The rows of a group lie close to one hidden flat surface of 13 dimensions, which may be shifted away from zero. Surfaces can cross.
In the rows, 128 means zero.
Some rows, each with its group after it:
[117 142 135 118 146 139 154 161  94 111 108 138  86 123  95 135 112 100
 113 133 137 150 128 112 183 143]
(2)
[151 109  79 131 131  87 182 149 121 126  62 118 129 165 130 111 157 169
 148  68  93 121  75  95 120 111]
(3)
[139 130 130  93  98 185  99 128 146 143 161  98 166 104 118 110 101  85
 115 150 133 116 187 122 151 118]
(2)
[172 124 120 100 125 131 102 142 134 108 124 128 142 141 139 130 128 101
 129 123 130 145 108 141 125 146]
(2)
[112 124 145 175 134 134 103 123 146 126 147 137  99 133 130 129 141 110
 136 138 165 130 124 147 114  81]
(1)
[ 92  97 146 126  79 119 149 143 101 137 160 110 106 149 132 103 102 103
 131 144 131 165 162 124 135 132]
(2)
[112 117 145 142 123 155 125 132 133 111 162 154 134 131 128 141 104  96
  74 109 139  97 143  90 162 110]
(1)
[ 93 104  88 130 127  75 126 144 122 164 122 128 126 172 164 110 159 193
 105 117 132 157 149 198  62 131]
(1)
[129 113 141 159 142 138 156 100 122 128 155 141 130 145 112 113 120 116
 129 142 118 121  98  87 157 124]
(2)
[131 139 167 136 140 138 153 145 126  95 104  97 169 153 123 119 154 132
 116  94 118  98  93 112 175 141]
(1)
[123 142 117 158 110  94 126 111 128 110 134  89 136 194 145 114 155 130
 146 124 138 128 143 148 156 126]
(3)
[126 144 150 194 130 102 122 116 134  88 134 148  58 159 127 130 138  99
 128 141 179 155  76 146 115 100]
(3)
[127 123 140  79 100 115 160 164 109 152  97  89 150 132 133  88 137 168
 120 132 124 152 130 148 112 164]
(2)
[107 168  96 101 116  99 140 134  92 136  97 118 117 129 138 140 152 151
 114 144 114 160 165 151 128 141]
(2)
[176  91  63  84 140 134 152 115 112 117 133 160 136 138 122 115 120 129
 152 109 125 146 104  81 153 142]
(1)
[142 100 136 115 145 105 117 219 117 179  74 125 102 166 107 116 117 115
 120 163 164 151 176 143 203 147]
(0)
[130  90 116  79 143 130  77 153 118  97 143 142 149 124 139 157  91  83
  99 112  88 127 158 149 111 177]
(0)
[146 116 105 129 120  98 124 123 118 140 148 140 126 152 173 136 128 132
 147 114 101 180  90 161  79 138]
(2)
[146 114 149 139 177 113 126 139 108 129 131 160 103 126 117 161  80 101
 132 147  91 149  92 125 159 190]
(2)
[138 108  98 113 142 129 123 135 116 110 131 149 141 136 144 151 120 108
 130  94  90 132 122 109 150 141]
(1)
[150 110 132 142 133  95 161 126 107 126 105 148 123 171 127 113 149 131
 145 147 128 144  87  93 155 126]
(1)
[ 95 138 146 149 102 149 157  87 124  98 188 119 103  74 151 126 126 139
 148 111 141 169  80 100 117 144]
(0)
[133 146 128 155 123 116 104 100 146 115 116  66 108  68 141 101 174 116
 134 197 146 174  98 114 137 165]
(0)
[171 114 170  62 133 134 126 120 134  84 111 110 175 131 107  98 133 146
 183 127 155 106  97 143 119 184]
(0)
[149 103 125 113 112 119 135 128 118 121 131 135 132 138 138 126 123 117
 167 128 131 140 123  99 152 134]
(1)
[149 120 130 103 128 153 139 102 121 154 169 111 179 103 148 112 129 144
 148 149 103 147 117 106 168 180]
(0)
[114 115 144 172 142  90 171 111  92 102  80 119 101 141 116 139 157 111
 221 139  80 132  94  44 201 121]
(1)
[115 119 126 129 143 102 144 150 121  96 104 138 101 126 136 136 137 151
 110  87 134 140  84 137 103 147]
(1)
[123 118  94  76 107 135 156 164 129  86 102 128 137 105 147 117 147 169
  80  39 153 125 106 118  87 136]
(1)
[171 114 184 117 128  76 104 144 123 105  83 116 180 199 151 119 169 130
 152 163 140 105 119 128 166 166]
(1)
[119 139 142 144 101  81 128 136 110 121 108 122  77 153 136 126 134 119
 142 157 146 169 128 146 116 131]
(2)
[136 125 109 114 120 141  95 128 129 126 157 147 121 130 142 155 110  95
 146 117 130 146 156 141 135 118]
(0)
[188 109 155 126 128 168  89 156 151  67 183 137  91 139 136 147  72  48
 187  61 166 174  54 163 127 136]
(3)
[156  82 115 110 118 139 139 128 116 143 172 131 161 170 135  99 101  99
 131 134 102 150 122 110 152 144]
(3)
[196 167  75 172 184  91 137 106 123  76  95 133 123 252 100 131 150  99
 154 107 127 115  81 136 202 113]
(3)
[145 130 103 113 108 105 114 137 142 117  94 120  90  87 127 140 110 129
 136 126 143 126 136 114 112 149]
(2)
[152 163 201 182 131 149 117 102 147 102 164 116 149 165 133 104 139  78
  76 162 118 139  40 171  71 106]
(2)
[ 96 110 115 138 130 112 124 126 119 134 115 126 133 126 141 143 142 134
 138 117  98 113 157 113 134 114]
(1)
[171 205 101 105  87 139 107 148 127 161  96 105  99 111 131 135 123  86
 102 176 120 184 153 168  99  96]
(2)
[ 99 161 131 176 152  86 161 128 103 167 101 120 108 198 100 125 124 148
 113 153  92 123 144 173 137 113]
(3)
[121 116 124 111 113 113 134 159 112 124 121 141 128 143 153 127 135 129
  88 108 111 157 110 150  80 128]
(3)
[111 115 108 161 184  82 106 161 109 110  79 177  82 141 125 175 135  98
  66 140 104 128 125 120 144 130]
(0)
[137 176 101 152 129  84 136 113 117 122  85 130 110 140 150 160 159 151
 149 123 103 137 109 130 122 115]
(3)
[ 97 142 174 171 152 134 127 149 136 155 122 127 102  99 116 141 132 141
 123 145 161 121 135 129 165 127]
(0)
[148 179 103  92 118 111 138  96  86 105 145 160 118 124 144 169 109 123
 127 144 116 162 137 122 168 185]
(3)
[128 141 161 126 158 101 118 141 133  90  87 111 144  99 150 128 181 168
  96 123 139 126  64 148  98 183]
(0)
[114 169 131 162  97 126 137  79 123 142 182 118  99 135 148 124 136 139
 185 144 151 178 122 158 113 102]
(2)
[116 131 131 136  94 167 108 115 166  72 148 101 141 116 130 100 155 103
  89 101 180  92 130 117  97  76]
(2)
[137 143 120 130 141 112 167 141 118  87  95 124 111 201  90  84 149 143
  95 112 180 120 100 147 141 124]
(3)
[131 136 155 126 152 133 135 120 129 159  92 128 158 135  92 111 145 145
 127 174 112  91 140 127 129 106]
(0)
[147 124 103  88 100 124 129 120 143 184 119  93 147  95 136 107 132 191
 201 134 143 133 166 129 124 148]
(2)
[107 132 104 133 145 100 133 143 121 109  94 117 140 174 123 131 144 146
 102  98 115  93 159 144 138 127]
(3)
[ 98 114  76 127 108 136  88 173 131 185 174 124 140 113 209 157 139 119
  85 100 119 184 188 148 153 115]
(0)
[168 107  84 117 133 144 108 143 127 147 155 149 146 188 140 132 108  79
 138 104  92 151 128 155 119  85]
(3)
[160 105 125 124 116 151 124 143 143 103 143 126 132 165 127  96 133  99
 133  99 174 140  97 135 119  98]
(3)
[141 148 102  57  79 156 163 115 111 105 134 121 150  98 133 111 136 155
 126  99 157 133 147  91 145 144]
(3)
[149 104 149 127 127 100 140 188  95 159 112 150  98 201 140 108 137 108
 150 141 133 208  85 175 111 110]
(0)
[145 122 115 143 163 134 107 105 127 136 115 170 134 160 100 140 140  97
 156 167 133  94 157 100 179  80]
(0)
[125 114 128  92 122 121 152 148 119 134 111 115 133 137 107 110 110 159
 137 108 131 114 149 138 129 158]
(3)
[114  99 113 147 127 109 132 121 116 144 129 143 127 154 140 128 140 123
 140 140 112 131 144 107 144 106]
(1)
[135  54 123  89 108 119 120 128 106 126 136 147 116  95 132 135  98 101
 207 141 110 147 145  64 151 158]
(1)
[166 147 149 118 119 119  78 117 150 129 161 131 104 102 149 166  82 129
 193 127 167 148 133 173 126 187]
(1)
[149 150 110 101 117 158 120 136 145 112 141 110 178 104 181 125 183 161
 112  73 162 139 101 133 134 128]
(0)
[105  81 138 128 137 114 119 131 114 125 142 153 139 154 146 127 159 141
 159 128 154 131 137 117 152 118]
(0)

New rows, each followed by its group:
[143 165 106 148 148 156 126  71 141 150 146 155 152 110 116 152 138 141
 165 151 134  83 163  80 197  94]
(0)
[ 89 104 125 142 132  81 107 139 126 130 100 125 124 124 144 155 130 149
 120 119  99 101 163 136 104 143]
(3)
[125 160 183 132 165 139 150 144 128 153 110 166 141 136 104 154 113 169
 134 111 133  82 119 151 129 118]
(0)
[168 117 111 121 142 129 149 134 122 111 125 142 121 167 111 120 108 110
 144 108 127 138  86 120 147 133]
(3)
[101  92 124 132  93 113 163 131 104 139 166 142 118 167 140 111 108 134
 114 121 144 144 151 107 150 136]
(1)
[133  66 117 141 141 110  98 165 132 202 111 145 145 164 140 127 131 103
 132 162  81 130 157 131 118  83]
(2)
[119  87 125  90 124 109  99 126 128 127 141 115 121  86 137 150  93 148
 206 120 130 132 171 130 139 201]
(1)
[102  91 161 183 107 115 146 125 113 155 155 163  97 170 125 106 130  98
 121 176 147 146 127  94 136  71]
(1)
[203 139 113  99  92 101 128 131 112 101 105 146 201 231 171 131 170  97
 124 125 117 114 126  81 198 106]
(1)
[151 140 119 152 108 140 111 129 141 101 163 140  94 138 152 135 121  81
 133 101 142 176  75 147  87  84]
(2)
[113 130 180 157 152 153 169 111 125 104 115 151 103 127  73 112 134 138
 154 134 173  91  99  95 155  93]
(0)
[ 80 170  90 134  83 117 147  71 125  97 142 124 104  67 162 152 146 171
 128  93 116 128 133 115  57 106]
(0)
[ 86 147 124 100  89 185 122 154 155 130 108  63 141  63 101  86 134 118
  56 125 136  99 185 132  85  87]
(0)
[151 113 167 126  93 128 152 144 105 123 141 104 151 180 147 104 132  95
 185 122 118 163  99 106 170 121]
(1)
[155 125 118  73 111 111  89 117 129 113 117 118 151 139 136 128 128 122
 163 141 113 131 151 168  77 147]
(0)
[145  94  82 110 107 155 184 152 108 136 160 136 137 216 107  65 110 103
 103  84 126 161 110 130 131  85]
(3)
[ 80 103 157 162 119  79 141 130 110 118 130 124  83 136 133 133 119 150
 157 135 149 136 140 123 139 160]
(1)
[153 158 123 104 123 106 103 149 108 118 105 122 114 160 143 136 157 118
 154 143 149 182 126 185 132 138]
(2)
[123 137 163 160 191 120 123 119 137  38 117 106 116 126 104 153 130 131
 166  84 155  86  85 121 206 197]
(1)
[143 135 113 111 157 148 109 101 112  70 176 149 149 150 137 145 134  99
 149 105 141 140 116 132 180 153]
(2)
[189 154 103 103 149 140  89 163 132 106 109 178 121 175 125 166 110  72
 119  95 126 132 119 174 111  87]
(0)
[107 156  96 120 128 115 146 119 114 170 112 107 165 170 110 122 134 160
 120 141  93  96 204 144 159 117]
(3)
[126 124  95  96 102 125 106 115 145 104 135  99 141 112 144 130 139 159
 185  90 169 104 178 124 150 142]
(1)
[132 110  99  90 107 145 171 192  93 173  94 142  96 183  67  95  82  83
 107 135 113 150 174 130 129  64]
(0)
[106 118 168 146 130 114 137 127 136 154 101 123 127  79 131 132 134 159
 130 155 109 107 119  99 106 138]
(3)
[134 173 108 131  91 134 114  99 135 145 145 109 140 132 144 120 144 120
 122 157 123 147 151 154  99  96]
(2)
[159  66 112 125 142 128 134 150 149 172 101 124 143 137 107 115 101 137
 191 108  96  95 125 106 122 110]
(3)
[151 163 141 150  80 149 113 114 137 206 178  85 131 124 164 107 138 109
 175 186 123 218 119 174 108  97]
(0)
[140 165 142 142 112 135 115 102 150  90 136  87 131 153 117 111 151 128
 175 127 191 108 145 138 176 122]
(3)
[150 132  71 117 124  90 143 139 116 136  83 150  82 135 131 161 112 148
 188  81 103 141 121 130 103 104]
(3)
[130 145  96 156 153 104 135  94 130 125 116 159  68  95 114 161 117 150
 170 132 138 131 114 109 134 136]
(1)
[ 96 117 127 141 141 140 125 104 120 120 137 163 100 113  85 150  91  98
 137 146 120  87 181  94 149  99]
(0)
[157 155  50 113 123 114 126 127 111 139 112 143 142 141 175 147 157 113
  74 120  58 180 103 140  82 106]
(0)
[125 143 119 113 127 100 133 122 122 125  77 110 131 116 125 115 163 154
 109 150 113 127 120 135  93 139]
(0)
[150 157 108  82 107 147 114 193 127 148  98 115 115 107 150 132 131 112
  95 102 117 189 112 184  76 115]
(2)
[ 71 166 135 152 121  78 168 160 101 103 110  91  65 144 128 168  88 160
 159  53 102 142 138 178 130 176]
(3)
[127  91 154 133 118  75 147 160 117 123 106  79 159 146 179 126 137 162
 145  85  67 151  68 135 112 199]
(3)
[157 104 143 110 168 109 108 129 132 139  86 106 193 160 122 111 169 150
 166 160 107  97 125 131 164 163]
(1)
[136 137 130 141 117  79 116 121 116 145 113 127  99 149 138 139 126 124
 160 175 123 158 144 148 127 143]
(2)
[ 49  59 174 147 127 140 152 144 132 129 155 110 175 148 143  80 164 169
  95  90 134  95 125 130  94 110]
(2)
[115 158 138 135 135 155 142 109 115 166 161 120 163 143 130 113 144 129
 115 162  97 146 137 152 135 108]
(2)
[ 52 115  87  75 104 127 144 121  85  94 148 114 151 133 138 123 152 162
 105 101 135 118 222 113 171 152]
(2)
[108 137 122 136 118 138 157 135 125 114 131 101 128 163 114 109 124 133
 122  95 137 115 138 132 147 112]
(3)
[153 131  56 113 161 162 173 109 130 134 145 135 131 134 106  88 143 170
 128  84 145 145  81 131 133 117]
(1)
[ 87 111 103 147 170 165 144 129 100 131 185 170 165 166 160 136 164 119
  86  75  78 155  96 147 121  72]
(2)
[ 90 134 148 193 151 164 163 103 118 162 171 146 115 142 111 116 141 119
 143 145 124 138 111 112 162  62]
(2)
[114 129 180  90 100 125 144 144 137 150  96  72 136 102  99  86 128 179
 167 150 171 109 162 149 122 170]
(0)
[134 135 110 147 122 128 117 130 131 136 132 125 112 131 150 125 162 114
 135 144 147 167 121 126 145 100]
(0)
[159 158  75 161 168  73  87  98 119  98 114 157 109 188 135 188 127  97
 162 126 101 117 149 141 173 127]
(3)
[ 90 116 152 125 130 132 129 149 116 132 136 118 129 132 134 122 133 132
 117 125 127 142 142 152 125 137]
(2)
[162 200 160 163 158 159  81 108 154 115 137 132 139 114 135 180 135  78
 143 139 113 119  97 154 146 103]
(3)
[102 112 147 175 143  83  60 108 129 162 140 155 137 135 172 169 145 105
  94 206  80 131 164 153  97 123]
(3)
[117  54 139  92 107 125 121 150 125 112 157 134 123 116 132 113  88 122
 128 114 147 133 139 116 109 173]
(3)
[135 150 116 106 130 112 119 120 126 110 107 154 135 137 134 156 138 153
 144 108 130 103 138 146 101 117]
(0)
[128 110 165 119 141 127 101 139 144 154 125 125 136 108 126 121 122 146
 136 152 144 123 127 160 100 154]
(1)
[ 55 140 143 122 108 188 175 140 110 125 145 102 153 121 110  87 152 134
  53 111 131 113 154 116 136  82]
(2)
[104 102  88 159 175  87 108 103 131 122 145 147  93 148 125 138 129 161
 148 128 148 132 141 160 130 163]
(1)
[115 117 126 150 126  84 153 119 114 108 105 138 101 138 128 128 131 142
 101 135 115 125 104 104 116 150]
(2)
[143  88 104 132 144 135 106 117 158 102 124 129 122 158  87 106 123 115
 165 119 183  76 164 109 165 106]
(3)
